Every row belongs to one group in each of 3 separate groupings. Each group adds its own fixed numbers to the row, and there is some noise. The rows also spread widely along 11 directions, which tell nothing about the answers.
(in the rows, 128 means zero)
Known rows, each followed by its group in each grouping:
[117 135 193 151 114 140  95 134 131 136 108 115  68 110 125  91 113 124
 163  91 127  86 131 128  81 141 154  68  30 127 160 110 142 148]	J438 siga C
[138 103 144 184 130 109 122 144  81 142 138  93 135 173 129  97 109 123
 111 116 112 140 133 152 100 129  91  89 107 131 156 107 141 140]	J779 lelof A
[147 121 136 156 106  86 132  72  76 177 104 155 162 114 102 112 124 116
 105 167 127 174 132 144 113 158 129 153 156 134 118 113  93  47]	J35 lelof R
[135 134 148 158 130 116  83 157 126 134 124  75 127 176 141 102  96 115
 134 104 130 123 121 113  95 105 105  96 122 164 161 106 144 160]	J778 siga R
[182 157 154 108 152 101  63 140 153 139  90 134 106 157 127 109  76 138
 139 112 157 164  97 130 103 113 147 128 189 131 130 115 101 101]	J438 pif A
[166 119 137 151 111 106 146 101 111 145 144 166 168 151  67 120 130 109
 126 172 125 214 110 142 160 161 137 200 119 105 102 130 106  60]	J779 pif C
[163 139 164  85 115 110 110 186 110 142 166 167 153 162 137 114  64 153
  97 130 153 137 138 183 145 135 129 114 178 132 133  35  89 136]	J778 lelof C
[ 91 132 142 141 135 114 156 162  92 137 157  89  93 166 131 121 174 137
 112 137 131  67 186 160  94 141 139 156 159 138  96  93  76 125]	J35 lelof C
[153  98 129 166 123  89 182 128 105 143  89 149 129 162 103 113 131 126
 126 106 123 152 114 129 128  92  65 127  69 121 154 176 116 116]	J779 lelof A
[135 120 140 167 105  96 105  90  86 165 121 115 129 138 128 102 107 130
 116 149 126 137 135 137  86 131 133 124 158 136 125  83 124  80]	J779 pif A
[120  81  97 159  88  89 180  98 147 151 117 132 155 148 120 128 141  99
 119 144 123 159 117 104 109  73  60 160 107 121 143 162 174  60]	J438 lelof R
[124 157 166  38 157 137 118 148 173 112 129 193  80 148 154 126 131 172
 110 134 163 121 146 159 124 117 144 121 183 118 117  98  78 107]	J438 lelof R
[ 89 151 170 111 150 174 102 127 139 115 165 127  74 133 164 110 152 158
 108 133 107  86 139 144  94 150 146  62  83 140 143 102 125 157]	J35 pif R
[112 104 143 141 107 105 157 169 134 124 124  96  89 184 135 112 133 126
 144  98 140  81 163 130  93  83 102 126 116 130 133 113 124 142]	J438 lelof A
[129 109 116 120 140  94 160  90 131 143  79 155 130 166 134 113 136 145
  98 124 132 151 126 107 111  72  57 103 151 141 163 152 131  95]	J438 lelof R
[144 130 176 134 121 119 111 159  83 124 155 114 154 210 102  96 103 133
 113 128 141 151 171 146 142 148 134 118 165 159 130  53  85 159]	J35 lelof R
[170 135 147 140 127 116  92 155 137 133 152 147 150 151 105 119  97  97
 138 136 138 201  91 154 132 154 138 158 102 109 131 123 126  98]	J778 siga R
[167 146 166  98 148 133 128 110 148 126  96 171 159 167  90 110 127 128
 115 150 132 205 118 112 171 136 124 147 143 144 130 144  85 104]	J438 lelof R
[ 99 121 116 134 125  98 156 126  91 159 136 118 133 157 160 116 132 169
  73 129 122  89 144 136 104  91  78  85 149 159 157  92 120 140]	J35 pif C
[116 110 179  91  78 123  84 111 182 125 131 150  76 133 165 102  68 139
 155 118 159 100 142 126  77  93 142  80 146 122 149  49 175  84]	J438 lelof A
[153 172 134 119 141 113  80 109 116 190  86 117 166  90 150 115  91 145
  77 156 117 140  92 123 118 127 124 110 187 173 147 117 104 100]	J438 pif C
[152  84 149 178 115  93 110 145  95 110 182 117 144 238  85 102 104 101
 141 128 142 201 153 147 116 142 120 141 151 110 128  70 143 106]	J35 lelof R
[132 103 117 135 111 128 126 113 184 138 162 163 139 118 152 129 107 115
 118 146 109 182  68 131 115 108  92 106  56  91 164 152 205  76]	J438 pif A
[ 72 130 104 143 122 138 160 158 105 165 201  71 174 128 186 136 160 133
  50 186  90  83 142 159 121 132  94 130 137 157 134 104 130 129]	J35 lelof A
[147 160 142 111 111 125 156 147 126 171 114 134 179 104 117 131 136 122
  96 165 122 133 112 145 169 146 134 186 127 155 109 149  58 100]	J35 lelof A
[115 123 124 147 115 114 170 198 131 127 173  68 140 190 114 133 164 102
 131 142 131 111 153 141 136 118 122 214 142 135  91 130  93 127]	J35 lelof A
[ 57 157 156 122 136 157 139  83 141 144 110  92  82  99 155 113 188 144
 115 154 104  50 157 105  97 132 145 107  93 169 137 137 110 120]	J35 siga C

New rows, each followed by its group in each grouping:
[121  94 149 179  90  95 108 119 105 131 145  74 125 204 114  96  99 105
 146 129 136 132 167 117  79 108 115 124 174 150 133  50 163 107]	J778 lelof C
[ 97 168 150  71 162 147 124  93 157 140  97 129  82 116 178 120 164 161
  98 161 122  80 145 132  94 121 138 113 179 165 122 122  83  98]	J778 lelof A
[158 146 160 142 122 109  90 102 139 163  55 147  90  82 135 103  90 119
 154 104 134 125  82 127  79 123 130  90  58 136 163 156 127  96]	J778 siga A
[104 118 159 135  91 122 122  79 140 128 152 120 105 157 117 108 140 123
 143 160 130 130 160 118 102 137 164 148 137 133 108  78 132  73]	J35 pif A
[113  76 126 129  98  84 154 103 114 131 153 177 111 174 143 116 117 145
 110 128 142 141 150 147  92  89  80 104 141  99 142  86 162  73]	J779 lelof R
[167 152 119 139 129  90 156 125 120 167  74 137 135 120  91 130 146 119
 127 134 130 145 100 126 128 120 116 194 123 143 110 181  66  91]	J778 pif C
[182 142 184 130 135 117 120 124 130 122  68 147 110 172  61 103 126 116
 164 113 150 176 125 116 144 137 147 175 122 139 110 156  60 111]	J779 lelof R
[180 161 132 105 143  90  67 146 132 171  89 126 150 132 154 120  60 135
 101 138 155 156  93 146 108 114 120 138 233 159 134 100  92  88]	J778 lelof A
[ 95 127 123  80 100 131 182 145 184 124 157 154  97 127 149 149 170 144
 120 145 132  82 128 131 127  85 112 186 107 118 101 145 117  98]	J779 pif R
[175 141 185 125 146 109 111 182 141 104  90 123  74 210  83 103 109 126
 180  73 168 142 140 131 125 119 146 148 128 130 120 128  63 150]	J35 lelof A
[128 137 162 146 100 105  98  61 104 172  84 141 139 106 134  92  94 131
 119 142 128 141 125 114 105 135 137  84 114 155 163  94 126  82]	J35 siga A
[131 115 139 167 120 115 121 147  71 150 189 128 128 142 149 111 107 135
  95 134 107 128 130 192  88 163 120  79  84 111 140  69 134 133]	J778 pif A
[140 126 137 174 114 118 116 139 134 136 125  68 150 183 113 103 110 110
 132 121 117 149 110  93 128 100 106 129 116 168 151 134 139 146]	J35 pif A
[134 100 171 194 151 139 118  67 115 112 111 116 120 189  88  83 143 104
 140 129  94 201 124 103 115 154 112  72  50 138 169 151 157 119]	J35 lelof A
[ 66 127 155 136  97 124 139  46 122 149 109 123  62 106 149 103 171 135
 139 155 118  59 179 124  49 137 158 109 110 142 120  88 129  66]	J778 siga A
[168 161 193 116 130 150  53 194 194 115 105 103  81 134 121 111  73 112
 181  90 152 117  85 118 116 116 152 136 103 139 135 136 128 146]	J779 lelof C
[107 143 125  92 112 134 110 178 159 137 197 110 134 139 172 138 122 139
  95 159 133 102 128 154 113 116 135 156 177 125 107  80 132 114]	J438 pif R
[121 128 142 104 111 102 143 126 130 160  88 143 114 121 164 110 108 155
 103 119 139  85 139 131  97  83  96  90 147 149 154 108 112 114]	J438 lelof A
[135 137 148 124  76 118 145 178 110 148 155 120 134 128 116 127 122 129
 128 132 139  91 141 153 130 124 141 182 111 135  95  96  85 132]	J779 pif R
[158 154 174 139 129 129  94 118 117 162  57 123 118  89 133 100  99 128
 125 105 118 112  99 123 101 130 114  74  77 173 162 148 101 140]	J778 lelof R
[142 113 159 104  96  81  90 154 118 143 147 161  75 144 155 113  62 151
 137 109 178 102 147 178  69 110 137 112 193  98 124  28 131  79]	J779 lelof C
[130 140 185 117 126 149 147 102 124 121 102 149 112 147  99 103 155 134
 126 136 117 125 155 127 137 153 138 120  85 157 125 127  76 136]	J778 lelof R
[163 118 161 180  84 127 121 125 127 130 130  95 162 172  74  99 102  90
 155 132 112 173 117 107 140 138 135 151  71 150 127 118 133 131]	J778 pif A
[146 151 165 107 156 165 117 125 160 126 144 158 155 134 105 122 147 109
 109 176 107 200 105 142 163 179 152 157 102 119 116 153 102  95]	J438 lelof R
[146 104 140 200 142 100  98 106  95 137 107  81 140 188 103  94 117  95
 132 124 119 185 125 110  89 129  98 110 138 142 153 129 154 110]	J438 lelof R
[151  94 173 190 105 107 118  97  93 141 104 134 130 153  97  83  99 108
 145 111 114 170 129 128 104 141 115  73  50 122 166 113 152 116]	J438 lelof A
[162 137 169 133 148 113 102 130 127 134 103 143 103 149 107 107 115 119
 143 126 141 164 126 152 105 152 154 140 137 114 119 121  94  90]	J438 lelof A
[121 103 120 160  76  82 163 159 109 172 142 142 136 102 139 127 103 121
 122 106 133  95 107 153 106 102  89 120  41 112 159 126 146 111]	J35 siga C
[ 89  71 133 149  78  92 134 110 124 116 190 147  70 170 136 118 129 134
 146 123 145 114 163 152  56 113 127 116 113  88 121  59 178  71]	J35 pif R
[152 146 138 137 132  99 104 144 117 167 104  99 150 134 127 115 109 114
 115 148 136 144 122 142 109 132 136 164 191 144 116 118  91  88]	J438 lelof A
[110 141 160 128 132 159 124 175 119 128 199 105 135 142 150 120 135 126
  96 155 107 107 141 176 122 167 136 113 104 133 126  80 121 153]	J778 lelof C
[155  91 131 170  85 111 153 192 140 130 172 116 156 173 114 125  97  89
 141 115 126 158 100 147 136 109  85 150  48 108 144 133 164 132]	J778 lelof A
[115 124 137 148 126 111  96 221 125 134 150  57  90 161 180 119  93 132
 124  75 142  56 129 146  67  83  91  93 136 153 157  99 144 178]	J35 lelof R
[ 74 123 154 120  96 147 177 136 108 135 169  92 145 168 154 112 158 153
  83 162 107  67 185 132 138 113 106 115 128 166 129  71 110 159]	J779 lelof A
[103 120 183 128  67 126  99  57 126 144 154 154 120 119 128  94 106 124
 141 173 132 135 164 134 101 165 186 108 111 125 128  35 143  55]	J35 siga A
[137 159 116 114 160 103 128 119  96 173 119 157 115  99 150 131 139 157
  81 155 124 119 113 176  94 147 125 129 160 128 120 123  76  87]	J778 pif C
[162  96 111 178 132  68 175 154  69 164 123 159 145 147 112 119 123 124
 105 112 128 166 109 179 116 129  76 123  75  99 148 153 105 103]	J35 lelof A
[100 143 111 141 132 129 174 114 137 158 124 119  99  88 135 142 191 120
 113 154  98  86 114 139  94 133 119 167  73 129 108 184 108  92]	J778 pif C
[134 126 146  68 149 133 102 109 184 114 162 196  92 149 167 127 109 147
 115 155 141 172 108 162 104 127 127 101 156  93 138  95 150  57]	J778 lelof A
[146 157 112 156 122  94 156 153 107 197  71  86 177  93 113 129 139 103
 108 142 121 114 101 116 136 118 109 196 123 165 128 184  77 111]	J438 siga C
[133 131 127  96 102 138 114 143 210 134 171 152 138 116 147 142 103 118
 131 157 132 151  73 121 143  99 119 173 115 110 128 136 170  74]	J779 pif C
[136 136 164 180 119 110 119 111  93 156  77  76 113 133 100  94 137 103
 147 128 121 115 150 122  88 145 147 138 120 155 118 132  93 107]	J438 lelof A
[166 161 143  64 116 127 156 147 165 152 119 212 150  83 109 145 131 137
 110 154 137 160  87 154 172 142 145 189  91 111 104 165  65  85]	J438 pif R
[162 167 169 115 126 105  86 166  89 168  99 113 122 125 147 101  79 150
 110 122 150  90 144 170  96 143 152 111 193 164 120  57  54 135]	J778 lelof A
[130 121 133  79 146 135 132  77 204 110 139 176 150 183 123 127 137 121
 115 191 132 223 117 104 157 116 122 168 186 114 124 132 143  39]	J438 lelof A
[114 146 122 133 133 100 156 104 121 177  68 138  90  75 149 123 153 138
 118 121 127  74 111 131  81 108 104 123  87 142 147 171 106  93]	J778 siga C
[180 150 153  78 187 139 144 187 156 106 137 196 146 187  94 133 138 137
 105 127 141 212  98 161 187 142 112 154 114 103 127 170  62 137]	J438 lelof R
[156  96 130 165  98  93 138 104 103 139 176 155 178 181  65 115 117  94
 126 174 127 231 130 146 141 162 140 189 142  94 103  87 135  52]	J438 pif C
[166 155 181  98 167 148  54 149 164 107 151 152  96 167 128 108  89 136
 141 127 143 186 102 153 119 159 174 107 143 103 126  96 120 115]	J438 pif A
[105 139 169 127 168 159 141  79 150 105 110 104 121 202 106  97 182 127
 115 163 103 162 162  92 141 136 130 122 141 160 129 140 107 122]	J438 lelof A
[148 143 172 147 156 144  50 110 152 146  95 116  91 105 152  97  92 116
 138 120 116 150  88 131  76 148 142  62  99 129 161 138 155 105]	J438 lelof A
[149 126 138 156 114  82  91 117  76 170 152 135 125 119 117 115 100 119
 116 157 140 153 138 180  72 173 168 153 185 101  98  60 112  51]	J438 pif C
[ 76 131 166 103 148 159 158  94 152  85 137 118  78 211 119 102 197 157
 122 136 114 106 190  95 119 112 131 103 125 154 122 110 104 156]	J438 pif R
[128 120 143 115  78 112 145  75 180 136 112 153 131 135 104 121 131 103
 159 163 143 154 125  98 130 113 142 189 118 128 113 129 133  42]	J778 siga A
[ 95 144 170 100  88 151 102 138 166 120 180  95 135 164 149 115 113 129
 134 163 139 103 160 116 131 129 168 147 153 156 123  47 129 116]	J35 siga A
[125 130 155 121 120 142 139  68 176 115  94 139 117 157  96 112 157 124
 142 136 120 159 116  72 141 107 124 140  93 157 139 167 127 104]	J35 pif R
[193 136 133 139 178 103  93 144 135 125 107 128 145 208  99 112  95 122
 125 112 136 213  82 117 136 111  96 128 161 140 152 147 116 128]	J778 pif C
[194 144 183 126 133 140  73 133 141 135 122 162 167 141  98 102  65 117
 128 137 130 220  82 140 165 165 146 109 100 136 155 119 112 114]	J35 lelof A
[133 112 140 114 116 110 161 142 175 117 112 155  90 162 122 125 134 129
 152 113 146 127 122 126 122  79  99 157 102 112 126 154 124  98]	J779 lelof A
[116 138 129 118 157 131 148  69 161 137  93 138 110 135 128 125 172 125
 113 163 110 147 118 109 113 117 104 140 140 144 131 176 121  67]	J778 lelof C
[ 58 120 122  74 116 151 170 112 178 121 193 126 141 164 179 135 172 147
  74 196 114 104 170 126 136 100 108 145 179 135 120  87 146  92]	J438 lelof A
